There are 3 nested groupings, the coarsest first. Each group lies inside one group of the grouping before and may be the whole of it. The rows also spread widely along 11 directions, which tell nothing about the answers.
Known rows, each followed by its group in each grouping:
-316 76 307 -5 -28 237 196 -142 -176 -34 38 114 -151 -361 188 -22 -99 -53 -77 9 72 -112 102 -> Q542 pasa Q534
306 -189 -60 -254 -198 187 54 134 38 376 124 37 -444 10 -292 62 -217 273 -295 300 -345 -30 70 -> Q517 Kurar Q744
-51 29 165 -21 197 -87 42 132 -37 72 -138 -126 -33 -41 202 -36 -69 36 -118 16 253 1 -106 -> Q244 Velo Q986
407 74 -101 -219 -132 89 271 194 73 -21 -28 111 148 -17 -153 -173 73 -136 -301 76 -73 166 79 -> Q148 dutaz Q115
83 30 -5 41 257 -180 55 114 53 174 -161 -187 62 -8 163 -166 88 222 -74 140 240 24 -176 -> Q164 Seni Q174
51 -160 153 -82 -79 79 212 228 -97 149 196 183 -56 -97 87 -94 -95 127 -4 241 -226 -81 166 -> Q164 gokem Q579
-76 334 4 -11 86 29 -14 -119 83 18 -341 -2 51 -48 70 -123 -19 97 292 -20 48 42 -220 -> Q542 pize Q151
-251 241 179 -131 187 109 127 108 120 -54 -31 79 131 36 165 -234 204 37 -177 106 168 -207 -70 -> Q542 liru Q327
245 -37 400 -122 46 43 194 406 -28 38 258 123 65 37 75 -102 -115 -2 -393 371 -61 -52 18 -> Q517 Kurar Q835
78 265 128 -86 -244 -31 141 -214 9 -65 -54 86 136 -221 36 -28 -263 -70 -25 247 -99 186 -149 -> Q148 lete Q26
89 173 94 -68 -47 279 29 -5 65 58 205 19 -225 -186 210 -125 -52 -54 -206 -191 -109 -17 118 -> Q542 milof Q19
217 86 268 -12 58 -27 -28 284 -99 -58 212 111 48 -127 328 -123 -312 74 134 132 -102 18 -2 -> Q517 fefu Q607
187 -48 -56 -52 -17 -25 81 32 52 289 21 58 -187 -24 -60 -127 -92 138 -53 198 -223 -15 72 -> Q148 Gera Q399
-221 1 140 222 51 115 136 -232 217 231 -31 62 78 147 -67 -61 168 -210 47 87 -119 -88 -9 -> Q164 soso Q307
358 113 -173 141 -80 -143 67 -93 295 496 -95 -68 1 192 -137 -102 -35 128 -230 388 -140 211 -166 -> Q517 fefu Q71
188 159 273 -95 268 240 -98 235 43 -130 65 65 -167 -19 129 -148 -96 -126 22 -223 -67 -134 31 -> Q148 Gera Q175
411 237 -22 -171 -263 145 331 323 -87 90 -16 282 -51 -306 153 -429 -68 136 -198 320 -230 89 269 -> Q542 milof Q106
71 236 115 118 15 37 169 62 151 217 -163 98 42 19 71 -270 92 -13 -34 148 -14 38 68 -> Q542 liru Q216
-119 122 117 -209 -139 288 27 -104 -194 99 -66 -34 -476 -468 206 -12 -316 150 -24 -42 28 -40 84 -> Q542 liru Q66
-188 -104 119 118 87 -141 376 -52 -69 218 -261 10 174 -31 -62 -21 162 -58 -93 155 233 69 -22 -> Q542 pize Q693
-225 345 190 -160 -13 392 -110 -36 -90 -98 -220 230 -198 -312 179 -151 -169 29 412 -21 -120 -272 16 -> Q164 gokem Q482
435 -47 129 -283 30 423 40 436 72 -151 -74 98 -139 135 -270 -6 -75 -59 110 -123 -300 -38 103 -> Q164 Seni Q171
57 304 -110 -25 -190 -202 -61 -191 225 76 -38 -35 248 -2 160 -95 -190 173 95 356 -186 280 -278 -> Q244 fafem Q814
182 -25 -26 53 -155 93 23 -58 -62 234 24 -32 -195 -223 149 -5 -272 84 162 -57 -197 170 61 -> Q164 gokem Q384
-111 366 195 -210 35 296 25 138 -99 -218 -254 293 47 -310 180 -272 -97 95 218 130 -18 -238 -49 -> Q164 Beto Q41
77 -221 123 138 123 -83 145 90 122 176 272 -85 116 201 70 15 195 -78 -123 -123 -32 106 57 -> Q542 milof Q697
-51 201 223 -114 76 8 -57 151 -27 29 -128 79 -115 -82 184 -124 -245 166 162 178 -32 -109 -100 -> Q244 Velo Q238
187 -97 50 186 84 -85 122 64 79 211 -62 -51 17 42 52 -75 -8 21 113 15 -50 138 26 -> Q164 Seni Q870
144 159 -104 75 2 40 -35 -13 109 203 97 5 -43 -132 200 -180 -43 69 -123 40 -16 78 7 -> Q517 fefu Q415
214 180 7 43 -14 239 -132 0 161 334 -84 17 -388 -52 41 -142 -126 98 100 16 -253 -60 47 -> Q164 gokem Q482
-17 21 -147 -44 -33 183 -20 -160 -72 213 -472 -149 -360 -220 -102 114 -128 -68 114 -319 150 80 32 -> Q244 Velo Q986
105 95 96 34 175 155 73 94 276 67 -42 19 72 191 -61 -136 179 -126 -90 -6 -76 -72 -24 -> Q164 Seni Q870
175 -85 379 6 168 127 382 494 -57 170 6 183 -92 -14 39 -235 54 -57 -334 252 -13 -141 257 -> Q542 pize Q693
-111 437 45 373 -40 143 -95 -577 304 275 -7 -110 -43 -183 201 -75 70 -389 -309 -147 164 138 -65 -> Q517 fefu Q415
238 37 183 -122 110 307 56 440 49 150 -167 136 -336 67 -85 -167 -73 -49 -49 16 -190 -200 230 -> Q244 Velo Q986
-288 73 148 55 55 231 -62 -308 89 365 -257 -25 -367 -13 -231 107 -84 -86 5 65 16 -259 -101 -> Q517 fefu Q607
114 55 97 -139 -44 78 244 132 61 122 9 12 24 -20 32 -122 64 5 -320 183 18 61 41 -> Q542 liru Q66
-52 111 77 -108 67 73 78 145 -94 69 -119 154 2 -127 71 -152 -85 103 71 208 26 -183 -16 -> Q517 fefu Q607
506 188 -312 -324 -53 154 223 303 141 -46 -43 -35 126 -68 10 -276 151 64 -518 60 36 146 8 -> Q164 Seni Q870
42 80 -23 -13 -29 44 95 54 -61 60 90 157 30 -247 235 -188 19 48 -26 35 -1 31 116 -> Q517 Kurar Q744
-60 166 184 81 66 214 99 -96 124 36 -105 13 31 -73 61 -101 124 -245 -61 -60 44 -45 42 -> Q164 Seni Q174
173 9 340 131 240 -8 292 491 -80 125 61 124 123 -87 347 -365 106 -70 -245 204 130 -106 193 -> Q164 gokem Q384
-14 148 24 -36 165 138 -120 -2 210 125 -6 -2 -43 144 -37 -45 44 -41 -27 -29 -26 -148 -127 -> Q517 fefu Q607
134 -150 177 65 124 65 279 203 -202 36 -332 18 -8 -157 -39 -42 -10 -133 136 -85 162 51 140 -> Q164 Seni Q870
76 226 -6 108 32 275 74 -245 281 122 -158 -150 92 51 -71 14 271 -487 -323 -328 155 125 -65 -> Q164 gokem Q384
1 -344 -53 -92 -178 87 326 6 -95 212 308 -56 -27 -168 62 80 62 -66 -398 -34 -19 101 187 -> Q164 gokem Q384

New rows, each followed by its group in each grouping:
-350 -86 -18 -126 0 54 56 -172 -24 -20 180 17 48 -80 109 73 63 103 173 -182 -60 -63 -69 -> Q542 milof Q19
-156 3 -145 -348 -259 119 133 -111 -77 -51 122 87 32 -184 29 30 -66 241 49 82 -162 25 -50 -> Q542 milof Q697
132 -156 107 164 129 139 106 185 51 116 112 92 6 49 113 -142 58 -133 213 -162 -187 0 216 -> Q164 soso Q307
32 3 -282 -224 -61 76 -35 -98 255 144 151 -89 -56 133 -100 73 16 245 -65 -57 -228 86 -168 -> Q542 pize Q693
326 -66 101 -65 -83 -62 249 339 -98 24 262 99 78 -143 273 -146 -196 175 -85 173 -184 206 128 -> Q542 pize Q693
148 102 57 55 26 225 18 -14 60 137 -158 -16 -245 -150 43 -87 -110 -44 91 -119 -74 3 72 -> Q164 Seni Q870
-14 -10 39 52 -2 12 107 -134 16 281 -188 -37 -36 -49 -137 41 23 -69 -97 66 120 45 -78 -> Q517 Kurar Q835
-73 68 79 112 62 -58 66 -200 -71 348 -347 -45 -307 -228 -22 -91 -138 58 72 74 166 -26 -39 -> Q148 dutaz Q115
165 -196 -91 29 -168 -194 338 93 -2 305 239 145 48 -113 50 -181 -28 149 -176 321 -214 106 194 -> Q148 lete Q26
-154 16 454 245 23 56 76 -81 24 205 2 -8 -152 -114 154 10 -167 -265 -35 83 -27 18 115 -> Q244 fafem Q814
142 106 44 8 -93 139 93 -146 225 -226 104 39 408 190 -115 121 111 -305 129 -255 -203 279 -109 -> Q542 pasa Q534
-138 37 96 -5 82 61 109 -56 100 137 66 74 -86 -75 44 -126 71 -59 -130 28 -12 -147 41 -> Q148 lete Q26
235 -225 167 -53 187 18 145 289 -72 89 -300 -187 -61 124 -172 178 -16 -205 -153 -193 235 119 -8 -> Q244 Velo Q986
-241 6 429 -12 53 -45 76 14 -26 116 81 1 -109 -7 127 34 -200 184 21 269 -7 -101 -109 -> Q542 liru Q216
-94 247 -4 -19 -209 160 -74 -293 124 17 2 15 -45 -154 147 28 -163 -134 81 -126 -158 141 -24 -> Q244 Velo Q986
-159 270 168 -272 -57 323 133 74 -182 -263 -94 168 58 -391 252 -134 -89 -86 35 -27 80 -126 4 -> Q164 gokem Q384
-58 108 55 56 235 -6 -44 175 -157 358 -565 -15 -447 -216 133 -224 -193 284 267 78 176 -192 38 -> Q244 Velo Q986
-26 160 72 12 -112 -26 245 -162 58 7 -105 23 240 -112 57 -81 21 -68 -144 249 51 122 -112 -> Q164 Seni Q870
-5 135 77 75 -77 123 225 -64 59 72 -100 147 88 -139 60 -189 51 -104 -18 142 -71 8 103 -> Q164 Seni Q870
167 -10 109 154 128 -147 99 55 261 377 -8 -173 -23 265 -38 -58 89 75 -255 125 49 114 -95 -> Q542 liru Q216
311 34 90 134 -101 65 185 -7 -73 86 26 98 -26 -225 112 -152 -118 -243 -41 -103 -94 221 225 -> Q148 Gera Q175
-20 101 55 -403 -26 141 236 149 115 -105 74 37 134 115 -116 -30 91 92 -417 259 -52 -54 -179 -> Q542 pize Q151
-47 55 348 -134 46 -25 37 -78 53 -101 156 38 111 87 -12 87 -160 -76 -99 239 -132 -43 -203 -> Q148 Gera Q399
61 134 521 -228 113 41 104 211 -83 -172 -110 2 48 58 -41 78 -202 34 -38 250 38 -50 -277 -> Q542 milof Q106
81 -160 128 -34 106 169 110 69 -3 300 -153 -147 -402 -36 -163 62 -90 62 -216 49 37 -107 35 -> Q164 Seni Q870
88 118 -59 -201 -104 384 2 58 40 33 -50 192 -182 -88 -94 -56 -92 -24 98 -21 -249 -120 93 -> Q517 fefu Q71
55 48 347 -124 -44 78 2 15 7 0 15 -26 -20 43 -15 152 -259 26 34 242 -134 9 -224 -> Q164 gokem Q482
98 182 84 18 -51 23 285 110 -49 118 112 97 -28 -280 307 -313 -36 155 -393 306 37 43 110 -> Q542 pasa Q534
245 -111 -229 56 120 -172 61 75 108 344 17 -101 -120 18 34 -171 73 164 -104 -62 33 118 23 -> Q148 dutaz Q115
-332 176 497 68 354 -45 -78 19 34 37 246 30 -180 -125 437 -221 -96 87 -130 144 160 -328 -103 -> Q148 dutaz Q115
24 281 17 36 -183 149 -161 -399 101 138 -201 -57 -131 -140 -84 135 -304 -55 167 26 -91 160 -219 -> Q517 fefu Q415
-51 -123 178 -90 84 65 158 159 -4 93 118 9 43 21 59 -11 30 15 -146 110 -9 -94 -27 -> Q164 gokem Q384
72 52 21 -37 -195 101 299 -15 36 15 125 117 140 -181 119 -148 25 -77 -226 173 -106 101 121 -> Q164 Seni Q870
119 -179 510 103 26 -80 115 408 -190 194 -10 159 -187 -66 152 -85 -426 121 308 406 -279 -22 182 -> Q244 fafem Q814
116 -209 455 57 -16 307 66 157 -21 92 44 163 -199 56 -197 140 -201 -181 210 -38 -363 -105 175 -> Q164 Beto Q41
111 316 324 -79 162 253 -71 114 29 -269 -186 9 54 -96 147 -84 -110 -160 199 -133 48 -30 -108 -> Q164 Seni Q174
133 73 262 6 205 279 -45 181 109 250 -221 -11 -310 110 -110 -49 -87 -48 71 -3 -99 -197 -32 -> Q164 gokem Q384
-139 329 185 -301 102 240 -122 85 52 -182 -295 35 -78 -90 32 -56 -167 23 147 81 1 -170 -196 -> Q244 fafem Q814
-186 219 278 -93 -140 352 240 -52 -193 -43 -358 259 -51 -349 -8 -102 -45 -218 96 143 37 -157 126 -> Q164 gokem Q482
-185 181 3 -222 132 -32 -21 160 49 -19 -118 118 93 11 157 -204 10 242 128 170 18 -182 -156 -> Q244 Velo Q238
14 110 29 -54 -103 125 57 -85 -26 146 -97 94 -56 -168 -21 -46 -97 -5 17 86 -38 13 -17 -> Q517 Kurar Q835
-21 310 167 -335 15 290 66 -7 91 -219 -89 103 13 -75 -95 -79 0 -178 -243 27 53 -130 -132 -> Q148 dutaz Q115
101 135 68 -108 41 80 71 204 71 -60 69 98 102 -70 221 -245 -21 140 47 177 -126 -46 4 -> Q164 Seni Q174
137 327 20 -123 -4 265 -249 8 211 -72 51 94 -44 16 44 -55 -177 22 196 -47 -252 -37 -145 -> Q517 fefu Q415
194 -101 281 -214 -56 50 112 187 -55 -53 162 -71 -94 41 -39 179 -315 118 -89 126 -172 141 -129 -> Q542 pize Q151
288 42 189 -221 -23 39 202 488 -99 -33 98 152 25 -93 206 -259 -162 233 -34 302 -162 32 109 -> Q542 liru Q66
90 100 209 -123 -10 -19 112 196 -29 27 -233 89 35 20 -11 -48 -209 75 75 305 -76 21 -93 -> Q244 Velo Q986
55 98 74 -8 -190 75 190 -132 47 137 -46 -33 -8 -69 -17 6 -74 -69 -153 76 -25 198 13 -> Q542 liru Q327
-122 148 -157 -230 158 253 -99 -149 245 41 -250 -172 -15 154 -227 102 266 -78 -93 -241 156 -120 -278 -> Q164 gokem Q482
115 310 303 420 247 113 -111 -17 352 60 -48 109 113 171 203 -256 86 -270 384 -156 -190 -10 28 -> Q164 Seni Q870
320 16 -62 -158 -337 62 332 -12 -47 85 -191 93 140 -38 -285 38 -112 -34 -9 182 -219 291 1 -> Q542 milof Q19
-189 -300 77 -220 -187 -11 275 -42 -127 363 92 -43 -289 -116 -98 109 -154 340 -277 414 -73 -49 23 -> Q542 liru Q66
-37 136 -139 -185 -100 -11 40 -170 56 103 -107 10 -70 -135 -61 -27 -130 177 12 142 -65 0 -183 -> Q148 lete Q26
96 -86 169 -18 -5 143 184 215 57 -24 38 117 135 95 -47 -6 112 -338 -68 -183 -78 55 196 -> Q244 Velo Q238
223 51 347 114 -65 56 -135 -39 12 32 361 -85 -124 -123 334 94 -414 -16 103 -81 -231 198 -50 -> Q164 gokem Q579
-174 9 -166 15 140 -292 79 -43 81 126 112 -80 367 6 335 -160 175 264 -14 130 163 66 -253 -> Q164 gokem Q384
40 -164 -185 -172 -75 18 385 93 -96 57 -225 29 165 -105 -148 -73 209 63 -155 121 143 88 50 -> Q164 Seni Q171
295 55 35 -374 -171 357 170 311 -67 311 -185 41 -603 -162 -225 -111 -259 303 -346 286 -161 -135 161 -> Q542 liru Q216
56 -58 247 -109 -219 168 297 64 -111 36 -2 151 75 -115 -70 45 -146 -130 -60 243 -178 40 72 -> Q164 gokem Q384
333 301 265 -99 -35 251 -30 165 81 -43 202 5 -179 -119 254 -138 -226 -11 -200 -24 -163 73 19 -> Q542 milof Q697
3 203 103 65 180 -11 -35 39 145 23 -94 -60 105 44 187 -105 75 -149 -54 -174 164 50 -79 -> Q244 Velo Q238
256 -33 225 -22 -103 221 277 284 -19 219 -23 155 -202 -22 -80 -154 -82 -52 -167 165 -204 6 307 -> Q542 liru Q327
347 87 -214 -61 -111 281 261 176 81 69 -76 119 0 -165 16 -284 161 -128 -178 -104 -104 89 304 -> Q164 Seni Q870
